The rows of a group lie close to one hidden flat surface of 5 dimensions, which may be shifted away from zero. Surfaces can cross.
In the rows, zero is written as 128.
Known rows, each followed by its group:
[112  86  93 136 151 163 119 137 119  72] : z_547
[104 112 116 153 161 109 125  92 134 133] : z_512
[153 132 165 139  81 132 114 192 139 135] : z_512
[129 127 206 145  79 126 182 141 136 101] : z_192
[139 133 165  48  70 129  69 142 145  97] : z_722
[102  86 157 155 133 102 109  45 166 113] : z_512
[134 165 161 162 116  79 195 111  88 112] : z_722
[178 126 138  85 158 134 109 116 160 136] : z_192
[164 167 164  90 118 108 141 154 123 140] : z_53
[135 129 194 133 138  68 154 106 141 108] : z_512
[ 92 135 194  86 112  56  99 115 140 108] : z_722
[ 91 121  84 135 135 167 171 122  97 119] : z_553
[ 98  87 136 162 171  58  50 108 141  93] : z_553
[ 92  87 142 128 100 162  96 134 166 132] : z_192
[ 87 121 163 152 109  92 127 151 115 102] : z_553
[127  92 125 172 140 139 109 148 145 121] : z_53
[158 190 133 136 147  76 196 115  86 149] : z_547
[141 143 131  78 125 120 115 130 121 124] : z_53
[ 75  91  71 144 152 163  96 108 145 159] : z_192
[162 130 172 127  80 126  93 146 167 164] : z_192
[112 116 132 141 148 143 173 101 131 116] : z_192
[125 147  98 154 144 110 148 124 101 144] : z_547
[115 154 195 129 114  51 118 129 136 145] : z_722
[137 118 117  94 172 145 138 134 133 109] : z_192
[140 139 137  61 142 111 121  75 141 122] : z_547
[112 102  77 102 152 169  96 104 135 120] : z_722
[110  97 115 129 115 151  87 140 136 102] : z_547
[107 125 190 123  73 121 136 168 130  98] : z_553
[129 126 126 149 129 153 159 157 121 132] : z_53
[163 125 193 158 103 102 117 172 153 124] : z_53
[120 108 124 150 137 116 123 122 121  86] : z_553
[124 140 141 164 151  43  87 119 130 154] : z_553
[152 152 148 129  98 110 115 148 129 150] : z_722
[164 176 128 163 113  95 124 147 118 189] : z_722
[122 133  81 137 183 162 172 142 116 166] : z_53
[103  87 128 146 107 152  74 124 162 128] : z_512
[122 103 119  62 146 140  71 123 154 107] : z_53
[168 116 133 124 128 130 102 112 146 107] : z_553
[100 140 151  92 134 116 116 178 149 181] : z_547
[158 130 113 172 127 124 167 119  81  68] : z_547
[103 123 140 128 187  80 149  97 127 118] : z_512
[176 136 144  93 182 126 157 154 137 124] : z_512

New rows. What belongs after each?
[134 140 133 112 134 105  87 118 153 173] : z_553
[104 132  64 150 129 101  82  90  87  98] : z_53
[155 108 178 152 104 119 126  90 166 118] : z_512
[119 108 163 163 105 140 149  71 171 156] : z_192
[114 168 151 152 130  98 160 206 111 181] : z_547
[137 174 123 127 136  82 109 123 140 215] : z_553
[105 155 127 114 136  66 102 111 116 151] : z_722
[ 20  84 118 108 147 126  85 139 144 127] : z_553
[127 135 104 141  85 115  68  98 128 151] : z_547
[147 161  95 151 119  99 128  75  98 137] : z_547
[132 119 152  91 134 141 142 185 120  83] : z_192
[144 147 112 179 140  93 152 110  95 128] : z_553
[126 139 175 104 113  79  67 139 168 172] : z_553
[129 130 127  98 128 138 120 205 110 104] : z_192
[127 145 124 102 104 162 154 135 130 158] : z_553
[157 156 148 119 125 102 137 147 123 140] : z_53
[125 122 145  76 204 103 148 149 133 104] : z_512
[167 161 177  65 116 113 137 160 140 135] : z_53
[156 110 169 132 124 128 124 113 159 117] : z_512
[132 156 126 142 172 111 200 160  89 124] : z_547
[162 138  98 130 119 114 122  50 104  82] : z_547
[137 179 110 131 184  85 198 117  84 159] : z_547
[141 135 140  62 122 129 109 136 135 112] : z_53
[159 111 150 171 133 145 124 152 167 170] : z_722
[107  99  88 156 124 152  93 136 121 109] : z_547
[161 127 208 114  93 129 164 135 151 104] : z_192
[ 90 114  90 110 174 113  65 103 156 175] : z_553
[ 71  66 156 105 100 184 111 141 162  87] : z_192
[143 143 158 177  96 104 176 141  89  86] : z_553
[142 116 185 136 102  92 102 140 142  94] : z_553
[126  75 146 132 141 157  89 154 172 113] : z_53
[134 120 181 114  80 129 107 177 144 107] : z_547
[173 143 151 132  83 140 116 161 138 145] : z_722
[ 89 137 129 160 129  88 119 161 109 141] : z_512
[115 135 128 154 164  89 149 109 120 136] : z_512
[112 113 103 134 162 145 144 111 129 129] : z_192
[132 131  87 204 178  72 136  93  92 113] : z_553
[106 152  86 107 154 107  99  95 131 195] : z_547
[102 112 132 103 209  89 146  94 132 110] : z_512
[112 118 101 102 192 148 164 144 103  84] : z_192
[146 145 168 162 100  84 139 140 113 114] : z_553
[135  96 122  86 199 138 128 104 153 111] : z_512
[ 97  98  88 200 112 142 114 127  99  93] : z_53
[ 99 108 137  94 103 161 123 140 143 114] : z_553
[121  96 121  72 161 164 116 149 142  88] : z_192
[101 124 127 108 138 119 164  86  99  66] : z_722
[117 177 131  77  96  69 114 107  87 109] : z_722
[197 117 189 110 136 132 150  98 173 108] : z_512
[205 150 150 147 121  89 111 110 137 134] : z_553
[ 55 134 163 126 124  64  85 157 148 175] : z_553
[130 158  96 154 110  95 130 118  74 118] : z_53
[ 86 134 199 119 120  60 127 168 126 105] : z_512
[141 122 151 161  73 143  96 170 145 140] : z_512
[146 147  93 172 103 109 112  84  99 130] : z_547
[137 155  87 119 170 107 157  77 100 135] : z_547
[104  92  81 211 148 146 130 129 112 121] : z_53
[120 108 109 105 147 153 101 146 143 131] : z_192
[ 98 143  43 107 150 145 133  99  80 121] : z_53
[120 144 132 178 146 115 210  91 108 141] : z_192
[127 138 194 133  76 100 138 163 127 115] : z_553
[111  95 144  80 173 162 189 125 124  49] : z_192
[166 125 176 118 118  82  64 126 169 133] : z_553
[163 133 179 140 132 128 153 179 148 149] : z_53
[ 55 118 127 132 151  78  87 136 135 160] : z_553
[117 110 167 148 158  83 144  45 155 111] : z_512
[129 150 127  95  99 164 150 139 136 168] : z_553
[109 103 141 103 126 152 130 172 128  86] : z_192
[113 139  97 122 191 118 164 135 103 137] : z_547
[169 142 127  78 142 127  94 211 118 116] : z_192
[ 82  88 146 116 102 167 111 165 143  96] : z_192
[ 60 133 130 110 109 139 140 153 124 156] : z_553
[102 161  64 144 188 105 152 114  94 190] : z_547
[154 100 128  73 167 168 110 162 158 110] : z_512
[ 68 140 119 129 135 103 116 138 126 177] : z_553
